There are 4 ways to turn a row about zero (a turn may also mirror it). The second row of each pair is the first, turned, with some noise. The first 36 pairs use one turn. New pairs use 2 turns, one after the other, and a turn may come again.
In the rows, 128 means zero.
Some pairs, each with its turns in order after it:
[138 127 148 102 142 132 118 131]
[142 145 133 123 107 118 150 135]
q_583

[130  78 125  80 112 126 117 119]
[150 131 111 116 180 159 112 140]
q_763

[140 116 150 104 131 150 116 117]
[124 137 145 107 104 113 117 154]
q_985

[141  47 111 132 116 128  67 115]
[166  96 131 112 202 121  89  89]
q_763

[137 150 127  97  52 146 151 111]
[120  81 109 121  72 165 108 137]
q_985

[121 136 147 137 119 108 111 127]
[106 137 127 127 127 135 141 124]
q_985

[126 135 127 133 209  62 130  99]
[128  79  80 170  86 150 184 115]
q_583

[114 164 157 127 157 132 131 137]
[143 134 127 174 107 148 127 147]
q_563

[132 120 148 161 131 155 162 140]
[164 120 102 135 159 136 125 157]
q_563

[ 61  54 149 107  99 147 141 148]
[122 139 190 153 185  63 150 148]
q_583

[118 122 132  96 147 134 135 137]
[142 117 128 141  99 104 124 135]
q_563

[ 93 117 122 142 160 128 159 130]
[145 119  74 132 113 136 120 117]
q_563

[117 126  54 150 169 104 169 203]
[ 74  71 188 121 143 143 204 125]
q_763

[ 98 109 128 142 127 123 127 125]
[123 115 133 134 140 119 153 138]
q_985

[122 123 144 108 209 106  80  61]
[112 200 119 117  50 142  84 138]
q_563

[127 138  96 121 161 121 114 101]
[134  83 108 117 107 130 130 129]
q_583

[114 180 166  47  96 121 121 145]
[219 179 103 118 122  98 138 136]
q_583

[123 104 119 108 137 116 147 128]
[133 103 117 118 100 118 115 131]
q_563

[178 110 200 117 185 126 136 152]
[149 153  71  68 118 114 182  84]
q_763

[150 142 123 123 185 111 149 111]
[167 149 126 111  81 151 134 144]
q_563

[114 127 166 134 125 131 135 124]
[157 138 127 115 104 117 131 138]
q_763

[102 116 108 121 132  95 165  99]
[157  96 139 156 118 138 169  91]
q_985

[121 113 153 208 120 132 111 126]
[ 59 140 132 167 115 127  78 120]
q_583

[209 106 136 148 143 116 130 137]
[ 85 158 129 111  94 177 154 150]
q_583

[170 128 114 168 103 119 135 114]
[104 164 160 147 143 103 116  94]
q_763

[129 132 107 129 120 146 135 176]
[130 111 113 115 167 142 103 140]
q_985

[209 133 167  47 209 113 118 129]
[144 143 193 102  33 114 114 217]
q_563

[ 63 117 180 127 142 130 111 121]
[131 131 136 173 128  50 130 119]
q_583

[128 144 165 124 135 127 138 166]
[123 153 141 124 138 167 120 139]
q_985

[188 140  72 111 126 169  94 130]
[134 117  86  88 119  77  66 116]
q_985

[135 146  53 116 146 139 144 120]
[ 54 103 140 135 142 159 113 140]
q_763

[113 152 140 167 149  91  98  71]
[113 107 114 132 106  53  99 144]
q_763

[186 137 106  97 141 130 123 139]
[153 135 139  77 108 164 152 137]
q_583

[111 136 151 130 149 169 127 118]
[157 157 125 126 121 122 129 164]
q_985

[109 131 133 112 122 155 134 128]
[140 129 130 145 132 110 111 127]
q_563

[183 115 195 127 126 102 122 124]
[165 177  84 111 145  94 153  99]
q_763

New pairs, each followed by its turns in order:
[108 209  66 116 142 129  75 135]
[139 137  92 212  64 164 144 134]
q_563 q_985

[151 139 167  99 119 166 133  95]
[ 98 114 169 147 162 120 153 127]
q_985 q_563

[ 91 157 112 138 107 154  85 128]
[144 121  91 150 159  96 104  99]
q_583 q_763

[134 109 107 119  96 154 111 140]
[125 112 112 119 140  98 146 159]
q_563 q_763

[ 94 130 143 106 171 132 164 118]
[137  81 149 143 129  81 133 123]
q_763 q_563

[129 127 166 131  91 103 148 152]
[103 160 132 132 100 112 159 113]
q_763 q_763

[ 84 127 177 131 109 110  99 125]
[ 90 118 135 144 145 116  81  78]
q_763 q_985

[133 149 133 119 129 122  58 105]
[119  88 152 151  99 142 124  80]
q_985 q_563

[120 136 121 188 147 147 151  73]
[ 77 142 172 151 123  85 151 110]
q_985 q_763

[133 109  85 135 100 168  72 168]
[161 150 145 157 139 162 178  76]
q_563 q_985

[186 130 130 121 129 139  99 199]
[140 204  98  84 125  90 100 127]
q_583 q_583

[105 114 163 131  95  80 110 136]
[131 121 130 122 158 112 180 172]
q_563 q_985

[193 121 158 101 166 124 141 143]
[165 101 107 129  97 189 111 145]
q_583 q_985

[127  67 176 138 123 144 103 143]
[131  55 133 146 133 130 164 128]
q_563 q_763

[127 151 120 163 131 120 139 128]
[104 126 126  98 137 132 127 110]
q_563 q_583

[ 63  94 138 127 130 137 178 137]
[106  92 149 138 186 112 101  90]
q_563 q_763

[104 131 116 158 115 140 142 129]
[145 133  92 112 133 126 154 133]
q_985 q_563

[143  80 119 142 133 126 209 127]
[142 107 182  91 117 159 178 169]
q_563 q_583

[176 209 131 126 125 131 159 134]
[117 133 187 169  82 131 107 179]
q_763 q_763

[116 155 171 134 158 156 139 154]
[133 129 114 129 165 143 181 148]
q_563 q_563

[132 116 144 120  99 118 123 151]
[133 155 123 131 114 137 115  95]
q_583 q_583

[173 132 132 168 136 113 141 128]
[107 156  96 148 130 104 164 122]
q_985 q_985

[150 140 122 140 136 101  67 135]
[ 77 101 106 130 118 121 109 158]
q_583 q_985

[154  92 128 154 105 124  57 128]
[170 147 128  86 145 166 177 122]
q_563 q_985

[209 129  97  94 111 154 133 121]
[154 115  95 175 190  98  94 113]
q_985 q_763

[138 179 145 127 176 122 117 132]
[120 114 107  96 157 138  97 163]
q_583 q_583

[124 126 150 125 147  47  75  91]
[133  74 145 179 121 192 155 140]
q_763 q_583

[123 124 114 135 127 136 112 184]
[119  87 109 103 127 149 131 129]
q_985 q_763

[ 95 134 146  56 121 144 139 135]
[110 130 159 131 124 193 136  86]
q_763 q_763

[ 80 114 158 203 130  47 147 106]
[172  66  91  99 159  76 140 185]
q_563 q_985

[162 140  96 137 117 119 102 174]
[ 76 102 104 136 144 104 137 111]
q_763 q_583

[143  98  99  96 106 134  68 142]
[ 88  89 126 126  76 105  92 113]
q_985 q_563

[101 137 130 147 178 123 107 128]
[148 128 141 129 180 136 131 146]
q_763 q_763

[102 139 155 102 126 117 118 125]
[103 143 135 142 135 106 144 114]
q_583 q_763

[148 139  47 105 122 131 129  65]
[125 155 110  88 176 105 190 171]
q_763 q_985

[ 54  77 161 143 109 171 134 149]
[ 88 161  74  96 100 131 181  93]
q_563 q_563

[146 161  86 155 121 124  76 117]
[147 135  62 115 153 103 139  97]
q_563 q_583

[178 173 123 126 123 131 118 111]
[ 97 145 158 128 140 135 138  77]
q_985 q_563

[112 142 140 139  47 179 147 123]
[175 106 111 145  47 123 138 110]
q_583 q_583

[106 135  91 120  79 191 120 173]
[140  87 148  71 188 100 115 125]
q_985 q_985

[135 134 130 106  99 119  80 125]
[113 132 109 167 121 149  96 130]
q_563 q_563

[136  92  66 133 128 118 115 126]
[150  91 115  77 116 108 122 127]
q_763 q_763

[144 131 115 104 120 100 132  85]
[139 149 125 107 107  83 121 162]
q_563 q_583

[162 105 126 135 131 157 111 129]
[117 132  96 118 121 129  88 135]
q_763 q_763

[132 120 119 181 112 127 137 135]
[177 124 133 124 137 120 117 120]
q_563 q_985

[140 152 140 137 113 116 149 103]
[112 122 132 151 133 152 155 111]
q_763 q_563

